There are 3 nested groupings, the coarsest first. Each group lies inside one group of the grouping before and may be the whole of it. The rows also spread widely along 9 directions, which tell nothing about the answers.
Known rows, each followed by its group in each grouping:
[ -1  -6  16  -5 -24 -18  -4   6 -20   5 -26   8  -3  18  -9 -13  18  16
 -12 -23  -7  -2  -8  -2  -5   1   0   0  -6  -2  -3 -13  29  -3   1 -13] | Saze Q_449 Furi
[ 13  -3   1   0  -6 -18 -27 -20  -1  10 -26  -9 -11  15 -22   1  14  17
   1   2  -4  -3  -7  33  15  -7 -22  17 -27  21   5  -8  11  -1   8 -14] | Saze Q_449 Fav
[ -5  -7  -5   1  -7  -2 -14  16  -9  14  -6  28 -12  18 -13   0 -17  12
   5  -1   2  -1 -14  -7  -3  -9   4   3  11  -3   4 -12  14  -4   4 -12] | nerim Q_571 Vifu
[  4  -3  16  -9 -10 -12 -12   7  -2  18 -14   5 -14  26   0   6   9  14
  -1  -4   4  -6 -15   0   7 -11 -11   1 -14   7   0 -10  11   4   4  -9] | nerim Q_334 lir
[ -2   6  12  -8 -16   0  -2  -2 -12   4 -13   3 -15  25  -6   4   8  18
 -10   4   6  -7 -11  -3   5 -16 -10   2  -6   8   6  -8  14   3  -2  -4] | nerim Q_70 geguz
[-22  12  -1   5  14   5  -3   4  -9   3  -1  15  -3   8 -19  11 -10  25
 -15  -6  13  10  -3 -18   5  -9  -4 -11   1  -3  12  -6   0  -6   5  -2] | nerim Q_334 Sisa
[ 21 -19  18 -14 -14 -12 -29   3   2  28   1   1 -16  24  14  19  -2  14
  11   7  -2  11   7  17  -8 -10  -5   5 -12  14  -6   4 -10 -14  39  -1] | nerim Q_70 bal
[ -4  -5   3   2   3 -22 -24   3 -13  13 -19  31  -1   2 -16  -3   1  22
  -5 -27  -6  19   2   5  -1  -1  -6   4 -13  -4   3 -19  10  -8   7 -19] | Saze Q_449 vena
[ -7  -6   5   2  -8  -8 -12  17  -6  11  -7  14  -4  16 -16  -4  -3  16
  -2 -12  -5   1  -7   1  -1   1   4  -2  -1  -4   0 -11  15 -10  12 -10] | Saze Q_212 rut
[ -3   6  12  -4 -15  -8 -12  26 -10  11  -7  19 -14  28   4  -3  -1  19
   1  -7   5   2 -15 -10   9 -14  -4  -5   0  -4   7 -21   6  -3   2 -11] | nerim Q_334 funef
[-10   9  15  -6 -14   2   4  -2  -3   6  -2  11 -15  18 -11   9   5  14
 -15   6 -11 -11 -15  -2  -3  -4  -9  -3  -3   3   0 -13   9   2  -6   6] | Saze Q_212 bos
[  4   1  18  -4  -6  -6 -10  21  12  31  -1  33 -21  22  -3  17 -10   2
   0   4 -18  -9 -19   7  -3  -4 -18 -11  -4  -8   3 -26   2  -3   0  -4] | nerim Q_571 gil
[ -5   2  14  -3 -13  -8  -3  -2  -6   9 -12  11  -7  14 -10   5  10  18
 -14 -10 -11   0  -2   5  -5  -2 -10  -1  -6   4   0 -13  11  -9   8  -1] | Saze Q_526 fize
[  2  14  37  -4  -4 -12  -2  -7 -10  15 -14  19  -9  11   7  15  19  17
 -22 -19 -18  14   8   1  -8  -9 -26 -17 -15  -5   6 -27   3 -10   2   3] | nerim Q_448 fodu
[ -4 -23   1   3   8  -7 -14  15   3  27  -6  23   1  13 -19  11 -18   6
  -2 -14   1   3  -1  -1 -16   7   7  -8   3  -8  -4   0  14 -13  23 -10] | nerim Q_571 sozut
[-12  12  20  -3 -10   7  14 -10   1   1   1  -4 -11  16 -17  16   9  15
 -26   6 -11 -14  -6   1  -7  -1 -12 -13  -3   5   1  -4   6  -7   3  13] | Saze Q_212 togir
[ -7  -9 -12  -2   2   0  -9  -5   8  16 -10  17 -13   9 -25  15 -11   4
  -6   7  -4  -7 -20   9  -2  -4 -11  11  -4   6  -2  -4  12  -1  -3  -2] | Rus Q_521 tuv
[-14   1  14  -6  -9  -4   1  13  -2   4  -4  16  -5  22 -13   4   5  18
 -13 -11   3  -7 -10 -13  -4   4   4 -10   1  -2  -2  -3  10  -1   6   0] | Saze Q_60 buvo
[ -6  -7   7  -5 -20  -8  -5   8 -19   0 -17  -3  -5  23  -5 -10   8  19
  -9 -12  15   3  -9 -10   3  -9   7   1  -3   3  -3  -1  20  -9  14  -6] | Rus Q_604 Malal
[  2  -7   2  -7  -1  -9 -14  -7   4  21 -11  16 -14   9 -11  15   1  11
  -7   0  -2   4  -7  10  -4  -6 -12   2 -11   7  -4  -7   6  -7   8  -1] | Rus Q_587 Molu
[ -8   4  10   8  21  -2 -11   3   5  17  -7  21  -4   7 -22  19  -6  17
 -12  -8  -3   9   3   6   1  -2 -17 -15 -11  -5  11 -11   1 -11  11  -6] | nerim Q_571 gil
[-12  15  21   8  -1  -5   7  18   0  -5 -10  -4   3  27 -26  -1  12  18
 -20 -10   4 -15 -13  -2  17   8 -11 -22 -13  -5  10  -8  12  -6   5  -8] | Saze Q_449 Fav
[ -7   0   6  -2 -13  -8  -4 -11 -16   3 -16   9  -7   6 -11   1   5  20
 -15 -10  -6   6  -3   0  -7  -5  -3   4  -2   3   5  -9  13  -5   5  -5] | Saze Q_449 Fav
[ -8  22  22 -13 -11   5  -2   0 -16   7   9  26 -23  13  16  22  -2  26
 -12   8  -3  20   6 -17  -4 -25  -8 -12   7   1  13 -19 -14 -10   9  10] | nerim Q_571 sozut
[ -2  -2   8  -7  -8  -2 -12   6   3  12   8   4 -14  22  -9  13  -4  17
  -1  10   0  -3  -8   4   1  -3   1  -1  -4  10  -5   1  -6  -8  21   4] | Saze Q_212 togir
[ -3   3   6   0 -11 -12 -19  10 -13   9 -11  20 -11  14  -9  -6   0  24
   1 -11  -5  12  -7   5   5 -10  -3   5  -8   1   4 -19   5  -7   8 -11] | Saze Q_212 togir
[ -3  -6 -11   7  -9  -1 -17  12  -4   7  -3  15  -7   9 -22  -3 -22  11
  -1   4 -10  -2 -11  10  -4   2   3   5  12  -3   6 -12   6 -18  14  -8] | Saze Q_449 Fav
[ -8  19  22  -5 -10   1   9  -1  -7   3 -15   5 -15  27 -10   8  18  18
 -17   0   2 -12 -13  -8   9 -13 -20 -13 -11   2  11 -16  17   7 -12  -2] | nerim Q_571 sozut
[  0  -9   9  -7 -18 -11  -8  -1  -6  11 -13   7  -9  17 -13   4   4  12
  -7  -6  -7  -8 -11   4  -7   0  -2   3  -5   5  -3  -7  15  -4   7  -5] | Saze Q_449 Fav
[ -6  -3  -8  10  -7  -2  -9 -12 -12   9 -35  11  -9   9 -30 -11  -3   7
 -10  -8  -9  -6 -11  12  -2 -10 -14  11   2   1  11 -21  37  -2 -13 -17] | nerim Q_571 sozut
[-19  21  25  -6  -7   4  18   4 -14  -2 -10  10 -10  25  -9   8  16  21
 -24  -7   9  -8 -11 -24   7 -12  -9 -21  -3  -3  13 -13  16   6 -11   0] | nerim Q_571 sozut
[-15   4   8   6   2  -5   2  15  -7   3 -12  14   1  14 -20   0   0  14
 -18 -19   3   4  -9  -7   3  -1  -6 -13  -6 -10   4 -13  15 -13   3  -4] | Rus Q_604 Malal
[-12   8  15  -2  -8  -5   5   1  -7   8  -9  22  -6   8 -14   8   4  14
 -22 -13 -14  -2  -8  -5  -9   2  -9 -11  -1  -7   5 -18  11  -5  -5   0] | Saze Q_449 Fav
[  6 -17   2  -9 -23  -5  -7  22   6  14  -5   2 -14  30  -6   4  -6   3
   4   7   2 -12 -23   3  -2   1   3   4   3   3  -9   2  14  -9  16  -3] | Rus Q_521 tuv
[-11   6  -6   0   3  -3 -10   8  15   9  -7  19 -17  24 -35   7   0   9
  -3   9   3 -29 -33   6  16   2 -12   5 -10   8   4 -10  13  17 -17  -9] | Saze Q_60 buvo

New rows, each followed by its group in each grouping:
[  2 -25 -13   1   7 -10 -27  -3   7  35 -12  20  -8   5 -23  11 -21   3
   5  -5  -8  -1 -10  15 -14   1  -6  13  -3   3  -7  -5  13  -6  10 -12] | nerim Q_334 Sisa
[  9  -5   3  -5 -20  -6 -12  -5   1  14 -15  -2 -19  22  -7   4   6   9
  -3  10  -4  -5 -14  16   2 -10 -11   6  -7  11  -2  -8  12  -9   9   0] | Rus Q_587 Molu
[ -4  27  28   4 -31   0  12  11 -16 -14 -18 -19  -9  32  -9 -18  27  18
 -20  -3 -11 -14 -13   5  14 -11 -14 -15  -6  -3  12 -24  23 -12  -1   2] | Saze Q_212 rut
[-10   1   5  -7  -8  -5  -6  -7  -4   7 -11   9 -13  20 -21   4   8  18
  -7   2   4 -13 -18  -2   6  -3  -3   7 -11  10  -3  -4  17  12  -7  -6] | Saze Q_212 bos
[ -5   5  15  -8 -22  -2   3   9  -3  10   0  17 -13  18  -3   7   1  13
 -12   2 -14  -8 -11  -4  -9  -3  -4  -6   7  -1  -1 -16   4  -8   4   6] | Saze Q_526 fize
[ -7  -8   6  -4 -11 -11  -4   7  -9  11 -19  14  -6  16 -14  -3   4  11
 -11 -17   2  -1 -14  -4  -1  -4  -2   2  -7  -2  -3 -11  22  -3  -2  -6] | Rus Q_604 Malal
[ -5  -1   3  -1 -16  -4  -6   4  -4   7  -6  12 -11  14 -17   3  -6  11
  -7   0 -10  -8 -15   4  -4   0  -3   1   3   1   3 -12  11  -5   3  -4] | Saze Q_449 Fav
[-16   0  13 -11  -6  -5   2  17  -3  11   7  32  -7  18  -6  14  -2  20
 -11  -7   5  -2 -11 -22  -5   0   8  -8   3  -3  -6  -6   2   1   5   0] | Saze Q_526 fize
[ -4   7  10   1 -21   2  10   9 -10  -8 -14 -17  -6  28 -11  -6  13  14
 -18   1   5 -10 -14  -2   9  -6  -7  -7  -1   1   4  -4  19 -14   8   0] | Rus Q_521 tuv
[-17   3  10  -2   8  -7  -3  21   6  12   4  25  -1  18 -18  14  -3  21
 -10  -9   6  -2  -9 -12   6   7  -2 -14  -6  -5   0  -5  -1  -5  10  -4] | Saze Q_526 fize
[ -2  -7   0 -10 -15   2  -9  -9  -3  15  -4   4 -17  19  -4  13  -4  13
  -5   9   4  -6 -10  -3 -10 -12  -1   9   4  11  -4   0  10  -2   6   0] | nerim Q_334 funef
[  4   6  10  -2 -10  -4 -12  -2 -14   0 -14  -9 -10  25  -4   0   8  21
  -5   3   7   2  -3   3   8 -13  -7   2  -7  11   5  -7   9  -9  15  -4] | nerim Q_448 fodu
[-23   8  13  -4 -10   6  17  -4  -3  10   1  35 -10   0 -12  18  -6  10
 -31  -6 -24  -6  -6 -14 -24   2  -7 -10  15 -10   1 -20   9  -5 -10  12] | Saze Q_526 fize
[ -3   3   1  -2 -17 -14 -17   7 -22  -2 -23   9  -9  18 -14 -17  10  25
  -2 -10   3   3 -13   0  14 -10  -1   9  -7   5   6 -16  21   1  -2 -20] | Saze Q_449 Furi
[ -7  10  10   0 -13  -5  -7   9 -10   7  -5  21 -14  13  -8   1  -1  18
  -7  -5 -11   4  -9   1   0  -8  -8  -2  -2  -2   5 -21   4  -8   2  -1] | Saze Q_212 togir
[ -1  10   7   7  -2  -7 -16  -2 -17   4 -26  10  -9  12 -13  -6   6  23
  -7 -11  -2  13  -1   9   9 -15 -17  -1 -11   2  17 -22  16  -9   4 -15] | nerim Q_571 gil
[ -6   6   3  -8 -22   3   1 -15 -14  -2  -8  -1 -16  14 -13   6   3  17
 -15  11  -6  -7 -11   1  -3  -9  -4   7   5  11   5  -6  11  -1   1   4] | Saze Q_449 Fav
[-11  14   8   6  -4   2   1   5  -4   3 -16   6 -10  19 -19   1   5  13
 -17  -4  -1 -11 -16  -2   9 -10 -19  -7  -5  -4  11 -20  20  -1 -12  -6] | nerim Q_334 funef
[ -2 -13   3   2  11 -13 -18  30  10  22   1  22  -1  19 -14  10 -12  14
   3  -9  10   8  -7  -1   3   7   4 -14  -8  -6  -5  -1  -2 -19  28  -7] | Rus Q_587 Molu
[-16   9  15   8   3   1   2  33 -13   6  -1  36   1  12 -10   1 -14  16
 -16 -20  -4  10  -4 -18  -4  -4  -1 -23  10 -23  13 -23   5 -15   4  -5] | nerim Q_70 geguz
[-10   8  18  -2  -7   1   3   9  -8  13  -5  25 -11  14  -5  10  -4  12
 -14  -7 -10   3  -4 -10  -9  -7  -9 -16   7 -10   9 -21   9  -8   1   0] | nerim Q_571 sozut
[ -3  -7  -2   0 -12  -6 -12   3 -10   6 -14  -1  -8  17 -13  -4  -3  14
  -5  -3   7   3  -8   4   4  -8  -1   5  -3   5  -1  -4  13 -14  13  -5] | Rus Q_604 Malal
[-32   8   7   2  19   9   9  -4   3   7   7  22   0   0 -30  23  -6  19
 -29  -7   0   0   0 -16  -9   4  -3 -17   0  -5   3   0   4  -5   1   8] | Saze Q_212 rut
[ -5  15   8   3 -19  -6  -5  18 -15  -7 -14   3  -7  25 -14 -14   6  19
  -7  -4  -1  -7 -19   0  17  -5  -8  -6  -3  -2  13 -21  15  -4   0 -10] | Saze Q_449 Fav
[-17   6   8  -2  -2  -4   4   7 -10   3 -10  18  -7  12 -14   5   2  17
 -19 -12   6   3 -11 -14   3  -7  -5  -9  -3  -5   2 -11  11  -5  -4  -2] | Rus Q_604 Malal
[ -4  -7   8  -6 -11  -2  -6   2 -13   9 -13   8  -9  18  -7   4  -1  16
  -7  -6   4   2  -5  -6  -8  -8   2  -1   3   1   2  -4  17  -6  13  -5] | nerim Q_571 gil
[ -2  -5  15  -5 -15 -12  -6   5 -16  13 -15  17  -7  11   3   0   7  18
 -11 -18  -3  17   4  -4 -11  -8   0  -6  -3  -4  -2 -11  11 -17  16  -2] | Rus Q_587 Molu
[-14 -14  -3  -2  -2  -6  -3  -5   3  15 -13  23  -6   9 -30   7  -2   8
 -13 -11  -6 -12 -13   0 -15   8   2   5   1   0  -6  -2  21   4  -4  -6] | Saze Q_60 buvo
[ -3  10  16   2  -8  -4  -4   5 -12   6 -15   6  -9  18  -6   1   6  17
 -11  -6  -3   5  -1   1   2 -12 -13 -11  -5  -3  11 -20  12 -11   7  -6] | nerim Q_571 sozut
[ -7  -4  18  -6 -11 -12   0  18  -9  20 -18  36 -10  19  -8   3   5   7
  -8 -21  -9  -6 -16 -11  -8  -5  -8  -8   0 -12   1 -24  25   5 -12 -12] | nerim Q_571 Vifu
[ -2   7  11 -13  -2  -8 -18 -13  -4   6  -1   0 -16  20  -7  16  12  30
   0  10  11   7  -2   3  14 -12  -8   7 -23  22   0   3  -6   4  14   0] | Saze Q_212 bos
[ -2  12   6  -1  -2  -9 -12  -1  -5   9 -15  14 -14  13  -7   7   8  21
 -10  -3   0  10  -6   6  12 -14 -19  -3 -16   5   9 -18   3  -8   1  -4] | Rus Q_587 Molu
[-13  -7   2   5 -15  -2   0  16 -19  -3 -10   3   2  18 -20 -15  -4  20
 -11 -16   5   0  -6  -9  -5   3  16  -4  10  -5  -1  -1  22 -14  16  -6] | Saze Q_212 togir
[-11  -3 -12  15  11  -1 -16  20  11  12  -4  17  -4  15 -42  -1 -20  10
   2   0  -2 -13 -22  14  12   7  -4  -1  -1  -3   3 -10  10  -6   4 -13] | Saze Q_212 togir
[-16   9  -4  15   9   8  -2  17  -3   2  -7  20  -1  14 -31   0 -17  12
 -14  -2   2  -6 -13  -1   8  -5  -9  -9   6 -10  15 -14  13  -9  -3 -10] | nerim Q_70 geguz
[ -3  -4   9   2 -12  -4 -10  21  -4  10   1  13  -5  19 -12  -2  -8  14
  -2  -5  -6   2  -8   3  -3   3   3  -7   2  -4  -1 -10   3 -17  21  -2] | Saze Q_212 togir
[ -8  -5  -4   3  -8  -9  -8   0  -5   0 -25   1  -4  20 -33 -11  10  16
  -9 -12   6 -13 -15   6   8   2  -2   7  -7   7   1  -3  29   4  -2 -14] | Saze Q_60 buvo
[  0  -8   4   6   4 -13 -17   8  -7  14 -21  13   0  17 -20  -2   1  12
  -2 -17   3   1  -8   7   7   1  -9   1 -11   0   1 -14  21  -4   6 -17] | nerim Q_448 fodu
[ -1  -4  16 -10   1  -6 -10 -13  13  23   6  14 -15  10 -10  30   3  13
  -9   4 -14   0  -1  11  -9   0 -15  -2 -15  11  -7  -2  -9  -4  13  10] | Saze Q_212 togir
[ -9  10   0   4   5  -8 -14   0 -15   8 -22  18 -10   8 -17  -4   2  23
  -7 -14   5   9  -8  -3  10 -15 -16   4 -11   1  13 -22  15   3  -9 -16] | nerim Q_334 Sisa
[ -2  -7  21  -2 -11  -7   0   6  -9  13 -20   9  -2  21  -9   1   8  10
 -15 -16  -4  -5  -4  -1  -9  -1  -8  -8  -5  -5   0  -8  24  -6   4  -7] | nerim Q_70 geguz
[ -6  -1  -5  -2 -11  -7 -11  16  -7   5  -7  17 -11  18 -18  -4  -7  15
  -2   1   0  -8 -21  -2   8  -2   3   4   3   2   2 -11  12   0   0 -10] | Saze Q_449 Furi
[ -2  18  29  -3  -7  -3   4   4   0  11 -12  13 -14  25  -8  12  15  11
 -17  -3 -11 -11 -13   3   8 -10 -30 -14 -16  -3  11 -23  11   4 -13  -2] | nerim Q_70 geguz
[-10  -7   0   4  -5  -3  -1  19   3  16 -11  29  -6   9 -18   4 -11   1
 -10 -10 -11  -4 -18  -1  -9   2  -7  -5   4 -13  -1 -18  18 -11  -3  -6] | Rus Q_521 tuv
[-17   3  18   3   0  -8  -2  27  -1  15   0  41  -3  11 -13   4  -8  14
 -10 -20 -12   3 -10 -13  -9   6   0 -16  -1 -18   0 -23   8  -6  -1  -3] | Saze Q_212 bos
[-14  19  10  -1 -16   0   8   5  -8  -4 -13   9 -11  21 -18  -2  12  18
 -17   3  -4 -16 -18  -4  12  -7 -13  -4  -2   2   8 -20  17   2 -12  -3] | Saze Q_526 fize
[ -7 -12  -3   5   6   2 -15  13   2  20   4  25  -6   8 -15  16 -27  10
  -4   1  -3   6   0   0 -12  -3   1  -2   8  -4   4  -4  -1 -13  19  -3] | nerim Q_70 bal
[ -1  -2   0   6 -21 -11 -15  17 -13   9 -26  22  -9  15 -18 -22  -4  10
   3 -14 -17  -4 -21  11   2  -5  -5  10   1  -7   3 -32  29  -3  -9 -17] | Saze Q_212 bos
[-12 -11  -7  -7   1  -6  -7  -1  -2  15 -15  20 -11  15 -21   9   1  14
  -7  -4  15  -6 -19  -9   3  -2   2   5  -7   8  -8   1  21   8  -4  -9] | Rus Q_587 Molu
[  5  -6   7 -19 -28 -12 -18   1 -14   7 -12   1 -22  32   0  -2  14  22
   9   7  11  -7 -20  -2   8 -13   5  19 -11  19  -6  -2  14  11   5  -7] | Saze Q_212 bos
[-16  12   9  -3 -17   4   5  -3 -17  -6  -8   8 -11  12 -11  -3   4  22
 -19  -2  -5   0  -6 -10  -3  -9   0  -4   4   1   6 -11  13  -5  -1   4] | Saze Q_212 bos
[ -9  -2  10   7   9  -2  -3   9   0  10 -11   8   1  17 -22   8   0  13
 -13 -11   6  -3  -2   0   3  -1 -10 -10 -10  -2   6  -3  12  -6   9  -8] | nerim Q_70 bal
[ -6   9   9  -6 -18  -4  -7  11  -7   5   1  22 -16  17  -5   6  -5  15
  -5   4  -8  -1 -15  -6  -1  -7  -1  -2   5  -1   6 -17   1  -4   2   0] | Saze Q_449 Fav
[ -5   8  14  -2 -13   1  -4  13   1   7   4  11 -14  23  -9   6  -4  13
  -6   7 -10  -9 -14   0   0  -1  -4  -8  -1   0   1 -13   1  -7   7   4] | Saze Q_212 bos
[  7  -9   9  -5 -19  -3 -10   1 -11   2 -14 -21  -8  32  -7  -1   7  16
  -1   7  15  -8  -6   5   7 -12   2   6  -7  15   1   9  17  -4  22  -7] | nerim Q_70 bal
[-15   6  13   2   3   2   0   5 -10  11  -4  30  -7   4  -8  13 -10  16
 -18 -11  -6  11   2 -13 -11 -11  -8 -11   4  -9  11 -16   3  -8   3  -1] | nerim Q_70 bal
[ -5 -10   1  -4  -3  -5 -14 -13  -8   5  -6  -9  -5  14 -17   6   3  25
  -7  -1   8   7   6   6  -2  -4   4   8  -8  17  -3  12   4 -12  27  -2] | Saze Q_212 togir
[ -3   7  26  -7 -14 -11  -3  10  -6  11 -11  18 -11  19  -4   2  11  16
  -8 -12 -12   0  -9   0   0  -4 -11  -7 -12  -3   0 -19  10  -2   0  -3] | Saze Q_212 bos
[ -7  -5   5  -4  -1  -6  -8  -6   7  15 -11  10 -10  16 -27   9   4   9
  -7   0  -4 -15 -17   8   1   3  -9   5 -14   9  -6  -5  17   7  -5  -4] | Saze Q_212 bos
[ -9  -7   6  -9  -5 -13 -15  20  -3   8  -2  19  -8  26 -13   3   3  24
   1 -10  18  -3 -12 -14   7   3  12  -1  -7   4  -6   3   5   6  12 -10] | Saze Q_60 buvo
[-12   6  19   5   8  -1   2  27   5  20   0  37  -7  14 -13  14 -12   8
 -15 -13 -13  -2 -11  -9  -8   2 -11 -25   4 -21   8 -24   6  -9   2  -2] | nerim Q_571 gil
[ -6  -2  16   4  -3   2   3   2  -1  16 -11  15  -4  11 -14  12  -5   7
 -21 -10 -17  -3  -2   1 -18   1 -10 -15   4 -10   3 -14  17 -15  10   1] | nerim Q_571 gil
[  6 -16   8   0   8 -20 -28  17  -3  22 -16  15  -1  24 -12   3   1  19
   8 -17  14  10  -2   7  11  -2  -4   0 -23   3   0  -3   8  -3  19 -22] | nerim Q_70 geguz
[  5 -14  18  -9 -17 -28 -12   1  -7  15 -31   8  -4  22 -13  -5  22  11
  -4 -24  -5  -8 -15   8   1   5  -8   5 -24   5  -6 -10  30   7  -1 -19] | Saze Q_449 Fav
